All groups share one centre, and each spreads out both ways along 10 directions, with some noise.
Known rows, each followed by its group:
[ -6  20  18  38  -2  -6  -3  23 -36  -9   9  26   8   8  -6  -9] -> R
[ -4  17   9 -14 -16  -6   8  29 -22  -4  14 -16  26   5  10   2] -> X
[  1  -6  17   9  10   3  19  -3 -34  -8   2  15   3   3 -16 -13] -> R
[-19 -19  24 -28   4  -9  -3 -35 -25   0   2 -10 -18  58   1   1] -> C
[ 23 -22  -4 -13   7   9   9 -10 -42  11   4  -2   0 -18  16  -6] -> R
[  6  10   6   8 -12   1  -8  24  14 -27   6 -12  21  12 -14   1] -> A
[-12  11  25  15  -4 -10   9  -5 -11  -6 -10 -10   9 -27  29  -5] -> R
[ 16  -6 -23  27 -13  -8 -26   9 -34   8  12  22 -13  44  -7 -10] -> R
[ 29   4  33   9 -19 -17   5   2 -36 -11   7  -4  -3  30  17  -4] -> R
[ -7   4  -8  13   4 -21  15   6  29  17 -21 -13  -7   3   6   2] -> X
[ 21 -16   2  51  -9  14  26   0 -27   5 -24 -13 -17 -11  17   0] -> R
[  1  21   6   4  33 -38  17  40  -4  26   4  24  12   0 -15  -8] -> X
[  2 -11 -25   8  12 -25 -25  20   2 -12  -8  53  33  26 -11 -25] -> A
[-38   4  10   9 -10 -17   4 -25 -28 -11  -6  10   1  34  -5 -28] -> X
[-35  17 -12  12   2  -1  -6  15 -15   7   4  24   9  -5  -8  -8] -> X
[ 20  10   2  -6 -13 -22 -13  -7 -24   0  18   8  11 -24  24 -19] -> C
[ -8   0   3 -12  -4   4  -8 -19  -4  -4  11 -20  -6  -7   0  -1] -> A
[ -6  -2 -11 -12   3  -2   9  10 -25  13   8  -2   9   0  -4  -6] -> X
[ 16 -34 -36  11  16  -1  15  19  62 -19 -43  -9  30  -1 -23 -10] -> X
[ 27  -1   9 -32   4   3   1 -14  33 -12   2 -22   7 -19  -5 -12] -> A
[-30  -3 -18  16   3  -8 -13  -1 -40  -4  -1  26  23  14  -9 -35] -> R
[-10   5   2 -19   6  -6   4 -21  -6  19   8 -17 -14 -12   7  -5] -> A
[ 12 -17 -28  24 -12  18 -17   5 -24  -9   4  34  -2  28 -20 -10] -> X
[-14   2   9  -8  14  25  18  17 -45  -9  30   3  11  -8 -43   4] -> R
[ 33  -3 -14  15 -14  -7 -15  -8 -23 -11  16  16  12 -38   7 -24] -> C
[  5  -1 -25  11 -12 -14 -10  13  11   5  -2  -9   2  19  -2  -2] -> C
[  4   6  29 -27   5 -20  -8   3 -11 -20   8  13  31   0  13 -11] -> C
[  7 -13   7   4  11 -12  -3  -8 -11 -17  -1  19  11  15 -15 -20] -> X
[-46  -4  -3   7  19  -3 -13 -18 -52  15  13  30  -3 -23   7   1] -> A
[ 10  -7 -17   4   1   9   8   6  -5  11 -14  25   3 -13   8  -6] -> X
[-15  14  14  -2   2  -2  21  -7  -4  18   0 -32 -17 -21  10  11] -> A
[-29  -4 -41  -1   6  16   0  16 -12  14   9 -13   6  -1 -31  -2] -> A
[-55  -9   5 -39  25  -1 -23 -22 -14  -1  10   5   4  39 -14  -1] -> C
[ -9  -4  36  -9  26  20 -18 -14 -11 -12  15  17 -13  -5  -6  25] -> C
[ -8  -1 -22  -8  49 -35 -10  20 -28  36  36   8  -7  20 -52  -9] -> X
[  5 -18  -4 -13  10  33 -26   2   6 -17  17 -10   2 -11 -12  29] -> C
[ 30 -30   2 -26  36  -9  32   0 -25   7  -3   3  17  -9 -16 -19] -> X
[-14 -20 -11   2  -5  18   7 -15 -25  -3   5 -27  -9  14 -17   2] -> C
[  2   4  27 -22  37 -17   9  11  -7   7  -4  41  15  -1   1  -7] -> C
[-18  17  20 -14  15 -13  -3  -5 -24   6  14  17  11 -26  12  -4] -> A
[ 21 -11   5 -26   4   2  19   6  -9   4  12 -19  -3  10 -14  10] -> R
[ 12   5   6  11  -1   4   6   6  -2   8   5 -12 -11 -17   5  17] -> C
[ -5  -6 -31  -1   8  16   6  36 -24  -7  14   7  29  16 -53 -17] -> A
[ 54 -15  34   8   8 -26  18  -9  12  -6 -28  22  -2  -1  31  -3] -> A
[ -8 -17  10  -7   0 -24 -11 -52 -41   0   4  26 -16  42   1 -32] -> C
[  2  26  29  26  15  13  33  39 -15   7  12   0  -6 -30 -16  25] -> R
[ 52 -25  -1 -23  18  21  11  12  -6   2   6  -3   8 -39   4  15] -> R
[ -4   2   5   9   4  10  15   3   2  -3  -1 -16  -3 -14 -10   5] -> A

New rows. What belongs after each?
[ -9  11   3  -5  13 -22 -19  18  28  -4  -5  21  18  14   0  -2] -> C
[ 34  17  12 -11 -38 -45 -37 -24 -39   3  35   2  -7  16  45 -19] -> C
[-36  25  21  17  13 -30 -17  10 -10 -18  18  17  17  21 -30 -17] -> X
[ 34   5 -14  24 -13 -23 -12 -12 -22   3  11  30   0 -38  15 -31] -> C
[-58 -38 -28 -11 -18  33 -21 -12 -66 -29  20 -48  34 -11  10  24] -> A
[  2  16  60   3  16   1  11   2 -26 -21  12  20   7 -18   1   6] -> C
[ -3  24  18  -3   6 -18   7  15 -31  23  16   7  -6 -11  16   4] -> R
[-22  17  12   0   8  -9  -2  -4 -20  -9  13  21   9  16 -35 -33] -> A
[-17  12  -3 -13  26  -3   1  14 -30  15  20  29  10 -18 -18  -7] -> R
[-27   8  27  -5  18 -16  27 -13 -23   2   1  17  -1  10 -24 -17] -> R
[ 10  22   1 -17 -15  11 -13  16  17  11   2   2  10 -56  53  26] -> X
[ 30 -11  11 -12  12  -2  18   8 -42  -2  10  22  12  13 -16 -22] -> A
[-14  12  10  -5  13  -1 -28   0 -62   0  31  42  18 -26   7 -18] -> R
[-22  -3  25  19  17 -17  -8 -19 -30 -11  -4  46   6 -14  12  -9] -> A
[ 13 -12 -15   0   1  -1  -8  13 -19  -3   8  13  11  15  -8  -4] -> A
[ 68 -29 -37   6  23   6  33  69  24  13 -13  -9  19   1 -32  16] -> X
[ -7  21  42   3  22  -5   2  38  -6 -20   9  31  26   7 -13   8] -> C
[ 42  -1  -7  -1 -10 -14  22  31  18  10 -30  24  17   4  30  -4] -> X
[ 13   1  16  -7  -1   6   1   7 -17 -15  15  -5  13  -8  -5   0] -> A
[  6   1 -35  31 -12  16  -9  20 -13  26   3  26 -25  12  -6  11] -> X
[  4   1  10   2  -3  -3  12  14 -10 -14  -3 -13  20   2   0  -3] -> R
[-25  -3  11  40   0  16  -8 -22 -22 -14  13   1 -24   7 -30   2] -> X
[-25  -6  -6  21  -1   7  18 -11 -28  10   3 -22 -23  17 -23   0] -> X
[ 10   7  34  17   7 -24  24 -16   3  15 -10 -15 -32  -4  16  10] -> X
[ -9  -4  23  12  13   2  -5 -22 -27  -3   7  20 -10 -31  15   9] -> A
[  7 -24  10  21   6  -6  21  24 -39 -27 -16  23  37  13   0  -4] -> A
[ 16 -28  -9 -21  23  13  19   5 -26  -6   6  -9  19 -13 -26  -8] -> X
[-21   1   7 -30  23 -14   4 -15 -37  18  19  -6   3 -15  -2 -10] -> X
[ 49  11  36  48  23   1  -5  21  27  -9  -8  60 -15 -32  -2  19] -> C
[-14  -3  26  16  21 -20  17  -7   3 -24 -11   2  14   8 -28 -20] -> X
[  1  37  43   9  11 -31 -16  25 -18  -9  30  23  11   1  -4   2] -> X
[  6   0  -6   1  -7   6  44  16  13  20 -32 -19   3 -22  27   8] -> X
[ -3 -25 -13 -21   5  17   8 -20  -3   2   0 -42   0 -26   2   8] -> X
[-15 -30  16 -19   8  15 -13 -27 -50 -24  16  12  -1  62 -30 -10] -> C
[-25  26   9   3  28 -22 -18   3 -53  27  20  65   5 -21  10 -24] -> R
[  3 -15  -2   6  18  -5  -1  13 -29 -13  23  -9   8  28 -48  -8] -> X
[ 10  -5   2 -11 -16 -13 -10 -21 -10 -16   7 -14  13 -14  21 -16] -> C
[ 20   0  -1  23   9  10   8  30 -40   7  22  30  -9  20 -36   4] -> R
[  9   3  -8 -12  -1  10  -7  17   3 -20  11 -13  38 -52   5   1] -> C
[  8  -1  12 -12  11  -8  21   6 -24   4  -3  12  15  -8   4 -11] -> X
[-29   9 -17   3  15 -18  -8 -39  11  33   0  17 -37   8 -15 -26] -> A
[  8  18  16  29  10  -7  20  20  -9  11   0  17  -7 -24  -3   3] -> C
[ -5 -29 -17  -2  -8  30  17 -15   4 -18 -22 -21  14 -16  -1  -4] -> X
[ 24 -18 -12 -27  19  17   7  18 -62  10  25  17  23 -18 -11  -8] -> R
[ -7   4  15   3   9 -15  -7 -21 -39  13   5  19  -5 -17  27 -17] -> R
[-18   3   3  20   1   1   7 -13 -25   4   5   4 -12  -3 -12  -6] -> C
[  5 -23 -19   0 -12  -4 -14 -38 -38   8  12   2 -25  30  -4 -16] -> C
[ 13 -12  -3   4  -2  29   1  -1 -18  -3   8  -6  -4 -24  -1  14] -> X
[ -3 -13  -6  39  -8  -1  14  23 -35   3  -8  -1  -4  22   5  22] -> A
[  9  -3 -15 -48   6  11 -18   5  -5  -1  28 -19  24 -28   0   1] -> A
[ -6  11  43 -53   9  -2  -1   7   0  -9  15 -32  21  -7  27  27] -> C
[  0  -2   9  19  18 -19  20  16 -11   1 -18  34  15   1  -1 -13] -> A
[-42 -12  18  23  11 -13  -6 -29 -51   1  -7  32  -4 -15  30   6] -> A
